The rows of a group lie close to one hidden flat surface of 11 dimensions, which may be shifted away from zero. Surfaces can cross.
Known rows, each followed by its group:
-11 -2 2 -10 -14 3 10 3 4 19 -11 4 3 -1 7 15 -15 -14 -3 -3 -1 -19 => K
-15 -13 5 0 0 14 17 6 -15 -18 -6 18 -1 11 -5 -10 -4 -6 -9 4 7 -25 => Q
11 15 3 7 -2 -2 12 7 2 -5 -1 -6 -3 0 -13 11 2 -2 -1 28 4 -5 => W
-17 -24 -5 -2 11 22 -1 -3 -8 0 -8 -5 -4 4 11 -6 -1 -3 -5 -9 6 -13 => K
5 -3 -3 -5 -10 20 4 9 -20 10 4 16 7 3 10 -2 11 -5 -10 1 -9 10 => L
-22 15 -2 -12 16 -1 3 2 -5 4 -5 15 -2 -5 24 -9 2 -5 16 -7 -5 -12 => L
-19 -3 16 -8 -1 -15 -7 -10 -18 -3 5 17 3 -7 27 1 3 -7 14 0 -10 14 => Q
-17 0 6 2 4 -4 7 9 9 16 -15 14 -3 11 2 -3 -15 -20 5 -9 -5 -21 => K
-6 -17 -16 12 -5 -9 -2 -5 -11 7 -12 18 -13 1 -4 -22 8 13 -3 -14 13 -5 => W
-14 0 18 1 5 2 -1 -8 -1 -13 -17 36 -2 28 16 -7 2 -7 4 7 8 -10 => L
15 -7 8 -3 -12 13 6 5 -2 7 0 18 14 14 -1 -4 3 -14 -10 7 -4 7 => K
-10 5 -4 -12 9 -3 12 23 -5 24 8 7 0 -5 11 -2 -3 -14 0 -20 -21 -7 => W
10 4 2 7 -24 9 29 -1 -9 3 12 2 3 -4 5 12 -14 -18 -4 6 -27 3 => K
-9 1 -6 0 11 23 15 0 -4 -31 7 -10 -7 1 4 4 0 9 -5 6 4 -22 => L
6 9 -14 -4 15 -2 1 9 16 14 3 -12 10 -19 0 -17 -2 -3 15 -7 -4 0 => L
-14 1 -10 -5 6 12 8 11 -10 2 13 -8 7 -20 7 -6 -10 -9 5 -13 -17 -6 => W
-1 -17 0 1 -4 -5 15 -7 -7 -14 8 9 -5 8 -7 -18 -10 1 -10 -31 -9 -3 => Q
10 5 0 5 1 -1 5 6 4 6 -6 12 7 1 -7 -14 -1 -11 7 9 0 1 => Q
-15 -9 5 17 -1 8 -20 42 -1 -4 16 12 4 11 -7 18 -3 -11 -8 11 -3 -9 => K
2 10 -14 12 -20 17 10 -18 -12 -5 -17 6 -2 -6 -15 -11 -10 1 -2 2 2 -6 => Q
2 2 -25 13 0 -12 -5 4 11 13 -3 4 -13 -8 7 -7 11 21 7 -9 8 -4 => W
-10 26 -10 7 1 14 -3 23 1 -10 0 14 2 1 -23 -8 -10 1 -2 -3 0 -19 => K
-2 12 -13 -17 -3 -8 -3 6 0 22 5 -5 4 -20 7 3 4 8 2 -10 -1 1 => K
-17 -19 -7 7 6 12 19 -7 -8 2 -11 -12 -16 -6 9 1 -6 -8 1 6 4 -25 => K
-3 5 -3 2 21 11 -26 14 -6 -3 -1 -3 -3 4 -1 -1 20 12 -2 10 13 6 => W
-9 6 3 6 -10 -14 -1 -4 -5 -4 14 -8 9 -27 -1 6 -18 -13 18 5 -16 12 => W
-7 15 4 2 3 -15 -8 -11 9 -3 -4 -2 1 -8 5 0 -8 -1 18 0 -3 5 => L
19 8 2 -8 9 15 -6 -6 1 -2 3 -5 25 -10 2 -18 8 -7 13 12 -2 24 => Q
-1 9 -11 -7 -10 13 9 -24 1 0 -5 -3 2 -9 16 -4 -8 5 5 -16 -8 -2 => L
-7 -6 -19 16 3 17 7 -13 -13 -15 -6 4 -8 -6 -8 -33 -5 9 1 -18 1 -6 => Q
4 8 8 5 -9 -15 6 -26 1 -9 -6 6 4 -7 7 -10 -6 -4 18 3 -5 14 => Q
-22 -3 -6 15 -4 -1 -15 8 -3 2 -12 0 -11 -3 -8 15 -4 4 0 16 16 -18 => K
10 1 -17 -8 10 27 4 -12 11 -4 -18 -11 5 -2 -4 -17 5 14 0 4 22 -15 => L
3 12 18 -3 -9 10 19 -16 13 -23 0 -7 11 4 6 19 -19 -15 7 22 -7 -6 => Q
8 -8 14 -1 -8 -4 -12 -1 -2 11 -7 22 3 22 6 4 12 -5 -7 4 2 15 => L
15 4 -1 -2 -2 -13 4 6 12 13 -3 -12 -3 -2 -13 11 6 5 -5 11 10 -4 => L
3 15 -1 -8 -10 -1 13 -5 4 8 7 -12 -8 -5 10 19 -7 0 -5 -14 -20 3 => W
1 -1 4 -8 3 -25 1 -9 -3 5 7 6 2 -10 8 -16 1 -1 13 -19 -11 16 => Q
3 -6 3 10 -5 26 -20 -13 3 -20 0 -6 6 12 -1 6 -2 2 -5 2 1 11 => Q
11 8 -6 12 3 9 19 3 -4 -31 13 0 -7 9 -17 -12 1 12 -9 -4 -3 -5 => K
-22 4 -11 -5 13 1 -1 8 -28 4 5 -8 -2 -31 -1 -14 1 -3 8 -6 -6 -2 => W
-12 12 12 -2 -4 -24 -17 -14 -2 5 -4 -9 -2 -14 2 13 -9 -4 14 -1 -7 16 => W
11 -6 0 4 -4 5 17 -2 -4 -21 11 -5 3 1 -15 -7 -2 4 -9 1 -1 -2 => Q
0 -5 -3 9 5 5 0 28 -6 4 4 -1 2 -1 -26 -4 -3 -9 -8 12 5 -11 => L
4 -10 8 12 17 12 12 -10 3 -19 8 -9 -7 15 7 -11 -5 -12 1 -12 -18 8 => K
-10 10 -6 13 -15 -5 -9 -3 -20 6 -2 14 -5 -12 2 1 1 -1 6 2 -9 14 => W
-1 -8 -13 8 -6 -21 11 -2 -1 1 17 -11 -13 -15 5 1 -2 12 2 -17 -10 3 => W
19 16 -8 1 -15 -2 15 2 24 17 -1 0 -5 10 9 16 -2 4 -5 -4 -9 -4 => W
-2 -9 -10 -5 21 7 14 16 -7 19 0 0 1 -9 10 -20 8 -11 4 -2 -4 -8 => K
1 -14 13 -12 -4 2 0 1 -11 -16 9 3 7 7 -5 5 5 3 -14 2 5 2 => Q
-13 8 -8 -7 11 14 -15 -3 2 -4 -14 0 -1 1 -7 -11 -2 12 -1 -14 12 -12 => K
-2 -4 10 11 -26 7 -15 -1 -7 8 -7 22 3 19 -1 14 -6 -11 -9 3 -6 11 => Q
-9 -6 10 -15 29 -11 -14 20 21 7 2 -9 -1 11 5 9 5 0 0 -7 8 -11 => L
-18 -15 2 -8 7 13 -11 13 -9 5 1 6 -1 11 4 2 1 -3 -13 -18 -2 -9 => L
-2 -4 7 3 4 3 -5 -3 7 -14 -3 -7 3 4 -10 3 -7 -2 2 11 10 -6 => W
0 -8 0 -9 16 27 -11 -5 9 -15 1 -1 12 11 14 -11 4 1 2 -10 3 1 => L

New rows, each followed by its group:
7 14 -15 13 -5 11 7 -15 -24 -8 -7 4 -7 -10 -9 -23 7 9 2 2 -2 10 => K
17 24 4 -3 -20 -4 7 -8 13 -7 9 -6 6 -1 -8 16 -11 2 -2 1 -11 10 => K
2 6 -7 -11 21 19 3 -6 -5 16 -11 -3 7 -8 11 -26 4 -11 9 -12 -8 7 => K
-4 11 -6 15 -22 5 20 6 1 10 -8 13 -6 5 -11 8 -22 -15 -6 -2 -13 -18 => Q
-4 -9 -9 -15 7 25 -19 21 -10 15 0 9 18 -2 4 -8 11 -3 -7 -2 5 -1 => K
-13 16 -6 -3 -3 15 -8 3 6 6 -26 5 3 0 -16 0 -9 0 1 12 19 -26 => K
4 7 -3 -3 -11 7 -12 -31 -2 1 -22 -4 -1 -3 -2 -2 1 11 0 0 12 10 => K
-9 -7 -1 10 9 -1 -2 10 -9 28 -11 10 -2 -5 10 -13 2 -22 13 7 -6 3 => K
-6 -7 -1 2 12 5 0 8 3 6 -7 -1 -3 3 0 -4 1 -5 1 5 6 -12 => K
9 -13 -12 -1 -8 9 21 4 -3 9 -1 7 -6 8 -1 -5 5 4 -15 -9 3 -14 => L
-2 -13 1 0 -16 2 -7 -23 -6 4 -6 -16 -5 -5 10 20 1 5 -2 6 5 9 => K
-11 0 14 -11 18 0 -7 -10 14 -17 5 -11 7 0 21 7 -5 -4 16 1 -2 1 => Q
1 16 -5 -12 -10 -4 1 11 5 17 5 -3 8 -15 1 14 -5 -2 2 0 -7 0 => K
0 3 13 -17 12 11 6 15 -13 8 3 -3 3 7 -2 5 2 -16 -13 -2 -11 0 => W
12 -1 10 4 7 3 7 3 13 0 -6 0 4 14 -5 -2 -2 -11 -1 13 2 -2 => K
-2 8 -12 -11 0 31 10 9 -10 -13 13 3 8 -2 -3 -12 -5 5 -12 -25 -12 -9 => K
-12 9 22 -14 -18 -2 12 -13 -2 -5 -20 12 2 8 0 25 -15 -11 -3 24 10 -21 => Q
5 10 -2 1 14 23 4 -2 10 -24 9 -23 2 1 -5 1 -6 1 0 -2 -8 -2 => K
-14 12 1 13 -8 19 -17 4 -2 2 -17 7 4 3 -10 7 -13 -13 3 16 2 -5 => K
-6 -1 -14 4 8 -11 12 9 16 6 -3 -1 -13 0 1 -3 -3 8 3 -11 6 -24 => W
19 -5 1 3 -18 -4 1 -5 10 9 11 3 3 9 9 8 0 -1 -6 -12 -13 17 => W
10 5 -2 8 23 -14 -11 -15 13 -18 -5 -23 -15 0 -9 -6 13 23 7 6 18 10 => K
3 -11 -5 4 -19 -3 29 9 -11 10 14 -4 -4 -11 6 18 -2 -8 -8 15 -11 -11 => K
-9 -25 -5 12 15 4 -5 -6 -12 -10 5 -14 -15 -1 9 -3 10 9 -2 -2 4 3 => K
-1 -6 10 -18 -4 17 -6 -4 -15 10 3 22 6 19 37 6 18 -2 -9 -11 -12 15 => L
-5 -20 9 7 1 -1 -5 8 -10 -3 2 31 4 20 -1 -20 3 -10 -4 -11 -2 3 => Q
4 14 -11 9 -14 11 19 -1 -21 12 -3 3 -1 -19 -1 -5 -4 -12 5 13 -13 1 => K
-5 -2 9 0 -17 27 -2 -27 -3 -16 -2 5 13 9 12 -1 -21 -13 1 -15 -18 10 => Q
10 -14 -2 4 -11 -3 7 16 -10 -2 10 19 0 11 -7 -3 11 6 -16 4 6 -2 => K
-5 -8 -12 -1 3 3 0 -3 -3 10 -4 10 -3 -1 10 -17 5 5 2 -21 1 -3 => L
-6 3 -5 8 3 -7 15 9 -5 2 -5 20 -5 0 2 -15 0 -6 7 2 -1 -12 => L
-6 3 8 -15 11 9 -5 8 -7 7 -6 17 4 11 19 0 14 -4 -1 4 3 -1 => L
0 13 9 -15 -2 3 0 -24 12 2 -21 6 1 10 18 7 0 2 6 2 7 -4 => L
-13 -10 2 -4 15 -3 -1 -1 -9 -6 -6 -4 -19 10 -5 -1 6 11 -12 -13 10 -12 => W
1 -19 8 2 18 -5 1 10 9 -8 15 -2 -4 17 8 -5 4 -2 -4 -18 -8 2 => K
16 -8 -3 0 0 28 4 -5 10 -16 6 -4 13 10 2 -6 2 0 -5 2 2 2 => L
15 10 -3 14 -15 -20 2 -1 -2 -7 7 -3 -10 -5 -14 11 8 17 -2 18 6 9 => K
-22 4 -4 10 -11 -9 -18 -21 -7 2 -5 -7 -16 -9 9 8 -10 6 8 -20 -10 10 => K
-5 13 5 -1 -18 2 14 13 -19 9 9 8 2 -7 2 18 -8 -17 -6 9 -22 1 => L
6 0 -7 3 -11 1 -10 7 -19 8 13 -11 -1 -14 -7 11 8 5 -7 3 -8 19 => L
-1 10 4 1 7 7 -19 -8 12 -9 -14 -5 1 9 -11 1 -2 5 1 4 13 0 => K
-1 0 3 20 6 -2 2 -25 17 -20 -5 5 -1 6 11 -21 -12 -8 24 -7 -10 8 => Q
-13 -8 -3 1 -23 20 -9 6 -17 21 -10 12 9 -5 3 13 -4 -14 -5 13 1 -4 => K
-18 -3 -8 1 20 -14 0 13 -5 1 11 7 -11 -7 16 -10 8 8 10 -15 -4 -7 => L
3 12 6 12 -14 0 -19 -6 2 -23 5 10 -1 17 -16 7 -3 15 -8 -9 0 13 => K
15 7 3 5 -9 9 -7 -4 -2 6 -10 1 9 0 -7 3 6 -5 2 27 7 14 => K
8 7 -8 -7 14 -1 3 12 -1 20 -6 7 5 -8 -1 -19 12 -3 7 2 4 2 => K
-4 -9 10 10 -9 -29 -6 3 -7 2 3 18 -10 7 0 5 6 2 0 2 1 9 => Q
-6 -10 -13 -1 17 21 3 0 -9 -15 7 -18 -6 -9 4 -9 8 11 -5 -4 4 -8 => K
-11 -3 4 5 4 11 7 -15 5 -27 -6 -3 -2 7 4 -2 -11 -1 6 4 6 -14 => Q
-21 -2 6 16 -8 -26 -7 -16 3 -13 -15 4 -7 -7 -12 -3 -19 -1 16 8 13 -11 => W
6 -10 -2 6 -9 -4 10 1 -4 13 -3 -9 -4 -10 2 16 4 -6 1 30 5 -3 => K
-1 -9 10 -12 7 0 3 5 19 10 -12 8 5 20 2 0 -6 -11 -4 -7 8 -15 => K
-16 -7 -8 -5 -15 5 -2 -3 -35 -5 7 -1 -9 -14 -3 7 4 16 -15 -10 2 -2 => Q
-20 -8 -7 -16 -6 14 -25 -2 -10 14 -10 15 7 3 6 -6 2 7 -7 -26 6 -4 => K
7 23 3 -7 -6 5 -17 11 17 -1 9 -5 15 0 -8 17 -8 1 0 0 -6 7 => K
6 9 1 11 -14 -24 20 -10 0 -5 2 4 -17 -1 3 11 1 9 3 12 -2 -2 => L
-17 2 2 9 8 -24 2 1 10 1 0 8 -11 -1 14 -2 -8 -5 18 -7 -8 -8 => Q
-24 6 2 7 4 3 8 13 -22 -19 14 4 -11 -6 7 9 -3 -2 -1 2 -13 -12 => L
15 12 -1 9 -2 5 15 16 8 -19 16 -8 1 3 -16 10 -4 2 -6 16 -4 -6 => K
